All groups share one centre, and each spreads out both ways along 13 directions, with some noise.
Known rows, each followed by its group:
[14,0,-11,-1,-5,12,-12,1,-3,-3,0,-3,-8,2,11,-10,2,5,0,-7,19,3,-22] -> (0)
[8,-2,9,-7,3,26,-10,-6,2,1,-1,-8,-6,14,9,0,-3,16,6,9,-1,10,-4] -> (2)
[8,25,-7,11,1,-11,19,4,6,-4,19,1,2,-7,-6,-5,3,-2,-2,-9,-21,9,-5] -> (2)
[-6,3,-12,5,-5,8,-7,4,-23,-13,-4,-3,7,-9,12,13,12,7,-14,5,0,7,7] -> (1)
[10,-9,-8,-2,-3,10,-3,-3,9,0,-10,-13,5,0,2,-1,10,-3,-2,16,4,16,-14] -> (0)
[2,-4,7,17,6,6,-3,-5,-3,-3,10,6,6,6,-2,0,1,-2,9,-6,-1,5,4] -> (0)
[10,-9,1,-5,5,10,-5,16,8,0,-2,5,-4,-9,-3,0,0,-1,-1,10,14,9,6] -> (2)
[-11,-2,6,1,9,-5,2,5,9,6,-1,2,2,-1,-11,-4,-6,2,7,-7,6,-1,7] -> (0)
[-10,-3,6,-1,4,10,-6,9,1,-4,1,4,-6,1,-2,-5,-7,10,-2,-4,7,6,3] -> (1)
[-8,-6,3,2,6,14,-6,2,-12,-9,-3,5,4,-11,7,15,-4,5,-4,2,13,13,14] -> (3)
[10,9,-1,-13,1,-4,2,9,2,0,3,-1,9,-16,-5,23,-10,2,1,1,8,-1,11] -> (3)
[-21,15,8,18,5,2,4,11,5,16,-2,10,14,-13,-7,0,2,-2,3,-15,24,18,3] -> (2)
[18,12,5,2,-1,-6,11,6,14,-3,20,-2,12,-15,-17,-1,3,-2,5,1,2,5,4] -> (0)
[-7,4,-13,1,-3,-5,3,1,7,2,-13,-10,2,11,13,-10,16,-10,3,10,-12,3,-7] -> (3)
[7,-3,0,18,-15,3,-7,0,-32,-4,11,-5,8,-4,15,8,13,-5,2,-10,8,-10,-5] -> (0)
[1,10,-3,-9,-7,-1,10,-2,0,13,-7,1,3,-2,12,12,-5,-5,5,8,-6,-1,6] -> (1)
[9,1,-5,10,-2,-9,-7,1,-10,5,-5,2,14,10,8,10,16,-12,10,0,-6,-7,9] -> (0)
[-11,-2,1,-7,-1,14,7,-3,24,-1,-11,4,3,-6,4,-8,-9,5,1,11,11,7,-2] -> (1)
[12,6,-4,11,-1,-3,-20,11,-1,2,-2,10,10,22,6,-4,19,-14,5,4,-2,-8,4] -> (1)
[18,-4,1,-11,6,11,-2,-14,-11,2,-5,-9,-12,9,11,11,-6,10,6,-5,-1,12,-5] -> (3)
[-14,-4,16,3,-10,0,26,-13,-2,-2,10,-14,-3,-9,-3,-8,2,4,-1,4,-10,2,4] -> (3)
[6,0,5,5,11,-3,-13,2,0,2,-8,18,-6,9,-6,-3,6,-1,3,-21,17,-1,7] -> (3)
[-11,4,4,14,-8,8,7,4,4,0,1,15,5,-10,3,-6,9,-3,-12,12,0,3,7] -> (3)
[15,5,8,1,14,-6,3,-3,2,5,14,6,0,8,-10,2,-10,8,18,-6,-14,-3,14] -> (0)
[19,2,6,12,0,1,-4,5,17,0,16,0,9,6,-14,-13,2,-5,11,-4,5,3,-16] -> (1)
[2,9,7,0,-5,11,5,1,-18,0,4,1,-5,-5,13,5,10,9,-10,5,-8,4,16] -> (2)
[8,7,5,0,-12,10,-5,-2,7,-6,13,1,11,0,9,-12,4,-3,7,11,1,-12,-2] -> (1)
[4,1,1,2,1,6,2,1,-1,1,4,-1,4,-5,0,1,1,4,-2,5,4,7,1] -> (2)
[-11,4,10,4,-2,11,0,-7,-6,20,-11,13,0,-9,2,5,-5,1,-1,-11,28,9,2] -> (2)
[20,17,6,8,-9,-6,10,-12,1,6,15,6,-3,-12,-10,-12,14,4,-6,-6,2,-4,4] -> (0)
[11,-4,2,-3,-9,-9,1,2,-24,13,-5,-9,-9,-3,3,5,16,0,-1,-11,1,-10,6] -> (3)
[8,-11,3,3,2,3,3,-14,9,0,0,-4,7,5,-1,0,-3,5,11,7,-5,-4,-1] -> (2)
[12,9,-7,-15,-3,1,0,5,-3,-2,-1,-11,0,8,10,11,3,1,1,10,-14,4,-1] -> (2)
[-9,0,-6,-3,6,-10,3,5,7,-8,0,-1,1,-2,-6,-4,-1,-2,1,1,-3,-3,8] -> (0)
[6,1,-12,0,13,-2,-4,0,10,-3,3,-1,5,-11,3,-6,4,-2,8,6,14,9,4] -> (1)
[15,-1,-3,-2,-3,7,4,3,-3,-4,-9,1,0,-16,2,17,11,-4,-17,13,3,18,5] -> (3)
[6,-9,-7,-23,-3,-2,5,-5,23,-16,-11,-31,-7,7,-3,-11,-2,3,3,9,-10,6,-16] -> (1)
[14,-9,8,5,2,7,0,-6,0,-5,4,5,-6,1,-5,1,0,5,-3,0,0,10,0] -> (3)
[19,15,-13,-25,2,-7,0,19,-4,-9,8,-33,-1,-4,1,9,13,-4,1,4,-14,14,-2] -> (2)
[-2,-2,15,10,-2,0,11,-10,14,-15,4,7,7,-8,-8,-3,6,-7,-4,8,-2,9,10] -> (3)
[8,9,-7,7,8,5,-7,1,11,-15,7,17,11,-1,2,6,-3,-3,-1,8,-1,5,2] -> (3)
[-8,3,2,19,7,28,-7,-22,-3,-11,5,3,5,11,20,-11,7,9,3,12,-1,17,-3] -> (3)
[11,-17,-11,1,9,-16,-1,-5,-4,-12,10,-13,-7,-1,-2,-7,2,-1,11,-10,2,-12,-3] -> (2)
[-8,-6,0,5,-2,4,-5,4,-3,-4,-17,9,-1,12,9,3,4,2,-4,3,-4,-3,6] -> (1)
[-10,-13,5,7,-1,2,4,8,1,17,-4,-3,-10,9,-2,-18,1,4,7,-8,2,2,-9] -> (3)
[-10,4,11,31,-20,-5,4,2,-7,-5,-2,8,15,4,-5,0,14,-3,-3,-12,-2,-9,-1] -> (1)
[18,7,-4,-6,1,1,7,4,7,-1,10,2,1,2,1,8,-11,0,8,4,-14,3,-4] -> (0)
[2,3,6,8,-5,2,20,-14,-7,-1,8,-9,9,-4,5,16,-3,-1,6,6,-15,8,1] -> (3)
[18,-4,-5,2,-2,-11,3,9,3,-10,3,9,-14,12,7,-15,16,-5,2,5,-21,-12,13] -> (2)
[0,16,-11,-4,4,6,4,-5,22,-7,-20,22,-11,16,15,-13,4,-6,-14,18,-19,9,-4] -> (0)
[-9,-15,14,9,-8,14,6,-7,12,-1,-5,-5,0,-1,-4,-12,6,-1,-2,8,12,13,-10] -> (0)
[-1,-8,-3,3,5,3,13,-11,3,-1,-8,-11,-5,-2,14,-10,15,10,8,14,-9,9,18] -> (2)
[8,6,0,-8,4,-9,-13,13,-11,11,7,-3,3,19,10,4,5,-12,18,-4,-8,-17,14] -> (1)
[-8,7,-1,0,-4,8,-1,-10,7,13,-22,12,4,13,14,4,-4,-2,1,5,-3,-2,-5] -> (2)
[-1,-2,-17,-1,-6,-11,-10,-5,-25,-1,-5,-5,-8,-12,6,-6,22,6,-19,-1,9,-15,5] -> (0)
[-3,0,-1,-15,2,6,-12,5,-1,-3,-9,-21,2,-2,6,-1,19,-1,1,11,13,11,8] -> (2)
[-3,11,14,21,-7,0,-6,1,-15,11,7,3,12,-3,-5,-2,26,-1,-3,-7,11,0,13] -> (1)
[16,-1,-1,-8,8,11,-13,21,0,0,4,-1,-4,2,-1,3,0,0,3,-2,11,14,-3] -> (2)
[8,1,-3,-15,0,5,-3,-2,-3,2,-5,12,-14,1,14,3,-4,7,-11,17,-9,-4,13] -> (1)
[17,17,-6,-25,-10,13,5,5,-8,-18,28,-10,-13,-24,12,-4,-17,17,-5,-2,6,-3,-9] -> (0)
[-3,-5,2,-3,1,5,-8,-6,-14,-2,-1,-6,-3,7,14,-1,2,5,9,0,-2,-12,13] -> (1)
[9,4,-2,-16,4,14,-6,7,3,2,0,-3,-5,-5,6,2,-12,13,5,3,10,4,1] -> (0)
[21,8,18,-4,1,9,1,-15,-11,35,-1,-13,2,-10,-3,9,29,3,2,12,13,21,20] -> (1)
[9,-6,-9,-1,6,1,-9,9,-4,-10,-4,1,-1,3,6,6,2,-2,-1,3,1,3,0] -> (3)

New rows. What belongs after each?
[-3,-9,9,23,-9,-9,3,0,-6,1,19,-15,18,-2,-10,-15,25,-9,10,5,-4,-10,8] -> (3)
[18,-12,-7,8,7,-10,-2,-1,-1,-14,17,8,-14,-15,-8,-16,12,2,-7,-6,12,-7,2] -> (2)
[7,3,16,-2,-5,8,-10,-1,-2,0,6,4,0,14,-4,-2,-4,5,3,-1,-3,-12,0] -> (2)
[-11,-5,7,3,-7,0,-3,-3,-3,5,1,-14,2,3,1,-22,22,4,2,6,5,-6,9] -> (3)
[-11,-8,-16,-12,8,0,-3,-15,1,-20,-13,-8,-16,3,20,-14,-4,9,-1,-1,-1,0,0] -> (1)
[8,1,7,-7,3,4,-11,-7,-7,-11,2,5,-2,5,5,5,-1,6,1,-1,2,-6,16] -> (3)
[-11,-11,-1,-28,9,-2,-1,8,4,-27,2,-10,-17,3,3,-4,-26,8,6,-6,-7,-7,6] -> (3)
[23,26,-6,-2,3,0,3,0,-7,-1,20,10,2,-8,6,8,-2,8,3,-3,-7,-1,12] -> (0)
[14,-10,-27,-8,8,1,0,-7,-11,-16,7,-16,10,-10,22,18,-17,3,19,8,-4,0,-8] -> (1)
[-27,13,-17,10,-2,-3,3,1,4,13,9,-18,14,13,15,-25,2,0,25,0,-8,-9,-13] -> (3)
[6,22,0,1,-7,14,-3,15,8,-2,15,19,-4,4,6,-10,-11,-1,-5,-1,-1,-1,-15] -> (1)
[8,17,-8,0,-5,1,12,3,7,-9,25,2,13,-15,1,7,-13,1,1,13,-13,-6,-2] -> (3)
[8,-10,1,9,-4,0,0,-11,-10,-5,-4,-5,1,8,2,5,9,5,2,-3,-9,-2,1] -> (1)
[-5,10,-2,9,14,10,-12,-2,7,-3,1,13,8,4,3,-2,-7,1,8,-8,14,8,1] -> (3)
[6,0,21,-1,-2,-1,11,-28,-4,-16,7,-4,-3,5,1,6,2,0,2,0,-16,-1,16] -> (3)
[3,6,2,14,-6,-2,0,-12,5,3,1,11,14,3,-5,3,-1,-5,1,0,2,-8,-7] -> (2)
[-5,3,0,15,6,6,-7,-3,7,-17,8,16,0,2,2,-13,0,1,-4,-3,4,0,3] -> (3)
[0,-3,-9,1,-2,-3,1,11,-11,8,-2,4,2,-11,2,13,-9,4,-1,-2,5,-5,0] -> (0)
[-4,9,12,-15,-3,7,-10,-17,6,-8,3,-4,-11,9,5,-27,9,14,-1,3,5,-9,14] -> (3)
[10,9,7,-10,1,6,4,-6,10,11,-9,-2,2,6,6,4,3,3,6,9,-6,8,11] -> (0)
[0,5,1,-4,-2,-1,7,1,9,7,-12,-5,-2,0,-4,2,6,0,-2,2,-3,12,-3] -> (1)
[9,-2,-6,11,9,-2,-9,-1,-10,5,-12,-2,8,16,9,16,5,-8,14,-12,3,7,0] -> (3)
[5,9,-1,-1,-7,4,-1,-8,-12,-1,7,-2,-2,-7,9,-3,13,9,-7,5,-2,-6,6] -> (3)
[3,-8,2,17,11,-5,-5,9,4,-4,5,0,14,18,-1,6,-9,-12,25,-11,-8,1,-4] -> (0)
[-1,-5,4,10,0,4,2,1,2,2,0,8,-5,7,3,-5,0,1,0,-4,-2,-3,0] -> (3)
[-13,-10,3,16,0,5,6,8,-8,13,-8,-1,-1,-2,-1,-2,2,0,1,-7,9,12,-6] -> (3)
[3,5,2,-17,0,7,-2,-14,15,2,3,-10,-5,-4,9,-20,8,3,7,17,8,1,9] -> (1)
[19,-6,3,6,5,-5,-15,-3,-1,-21,30,5,-9,-3,-18,-22,2,5,-4,-18,11,-11,-11] -> (2)
[9,-16,-10,-16,7,2,4,5,3,-14,-8,-25,-4,-9,-6,12,-2,12,-6,9,-4,19,-9] -> (1)
[3,-20,-5,-3,-4,8,-14,5,-3,-8,-9,-17,6,17,12,3,4,-7,13,10,3,-2,-7] -> (0)
[-10,-3,-7,6,4,5,4,-3,-21,1,4,-9,8,-20,10,17,-4,8,5,-3,11,8,10] -> (1)
[-8,0,11,-6,-6,-3,3,5,13,21,-4,4,-13,7,-5,-26,2,9,3,-10,8,-13,-1] -> (3)
[16,-7,-5,3,-2,6,7,-17,-15,-1,6,3,-7,-1,12,6,-5,10,-1,2,-11,-5,-2] -> (2)
[19,-1,2,-18,5,8,-9,0,-5,9,5,-22,2,-3,3,5,11,3,9,16,5,13,5] -> (1)
[24,13,8,7,1,-5,10,8,13,6,17,1,18,8,-12,11,-10,-8,31,-6,-10,1,-1] -> (0)
[-5,10,-3,-14,-9,1,9,5,12,9,-1,-3,0,-5,3,-7,-2,4,0,15,0,-6,2] -> (3)
[16,7,-4,0,-3,1,16,-1,17,5,0,7,3,-16,-12,3,5,-3,-14,17,-4,12,-4] -> (0)
[12,18,-10,-6,-13,-3,1,-5,-4,-2,-2,-15,4,-4,16,-2,20,-6,0,0,1,-4,-4] -> (0)
[-2,-16,12,-8,0,-11,6,7,-1,-10,-3,-16,15,1,-3,27,-6,-11,17,5,-7,-2,19] -> (3)
[19,-1,0,-2,8,2,-8,0,11,-9,15,2,3,-4,-9,-2,-2,4,5,-1,7,0,-1] -> (3)
[-5,9,6,-4,4,27,-7,7,4,-7,6,10,3,-15,10,-1,-7,12,-7,13,18,17,13] -> (0)
[14,-1,-22,1,11,-2,0,0,-13,-1,-4,-11,0,3,15,12,1,0,9,-1,-8,14,-8] -> (2)
[0,6,8,2,-6,10,8,5,-4,21,-14,8,7,24,17,22,-16,0,18,2,-20,-2,4] -> (2)
[3,-2,7,2,0,4,3,-5,12,-5,3,-2,10,1,-3,-1,3,-3,6,9,-2,2,4] -> (3)
[-18,7,0,-14,8,5,-4,-6,13,-2,15,-7,4,-9,15,-19,-11,-1,25,3,25,-8,15] -> (1)
[9,-4,-1,11,4,17,-19,-8,-10,-1,8,1,0,9,11,-14,10,12,4,6,7,-2,0] -> (3)
[-8,3,1,13,11,5,1,-1,8,-5,3,13,-3,0,-3,-11,0,4,-4,-3,1,10,-1] -> (0)
[10,-1,-10,5,-9,5,-10,-11,-28,-14,7,-13,8,11,27,7,4,4,13,0,-8,-14,-2] -> (1)
[5,-14,16,6,-7,-4,8,17,-15,13,4,13,-2,-6,-12,19,-13,1,6,-15,2,-12,12] -> (3)
[7,13,4,1,-2,5,4,-6,0,-5,10,-1,-4,-6,2,-11,8,4,-2,-2,2,6,1] -> (0)
[12,21,11,-5,-10,-11,8,-13,0,7,-3,-8,11,7,7,5,26,-6,8,9,-19,-9,27] -> (0)
[8,12,-4,2,0,0,3,1,-5,16,-1,20,-16,1,3,3,-18,7,-1,-24,1,-5,-7] -> (3)
[-4,8,-7,13,4,-3,2,2,-12,-10,13,-11,17,-8,3,5,10,2,4,4,-6,8,7] -> (2)
[2,1,-14,7,4,-4,-1,-3,-19,-18,13,6,-6,-2,17,0,-13,4,5,-12,-7,-13,0] -> (1)
[-15,9,6,-20,-3,14,3,7,15,-6,-17,-6,9,7,19,4,4,-6,6,26,-5,11,22] -> (0)
[24,-4,-2,8,-16,-2,-9,7,0,11,1,7,11,1,-1,4,14,-8,0,7,8,-13,-6] -> (0)
[-11,2,11,16,4,10,19,-18,4,-12,9,6,-6,-4,-3,-9,1,3,-11,3,-16,20,4] -> (0)
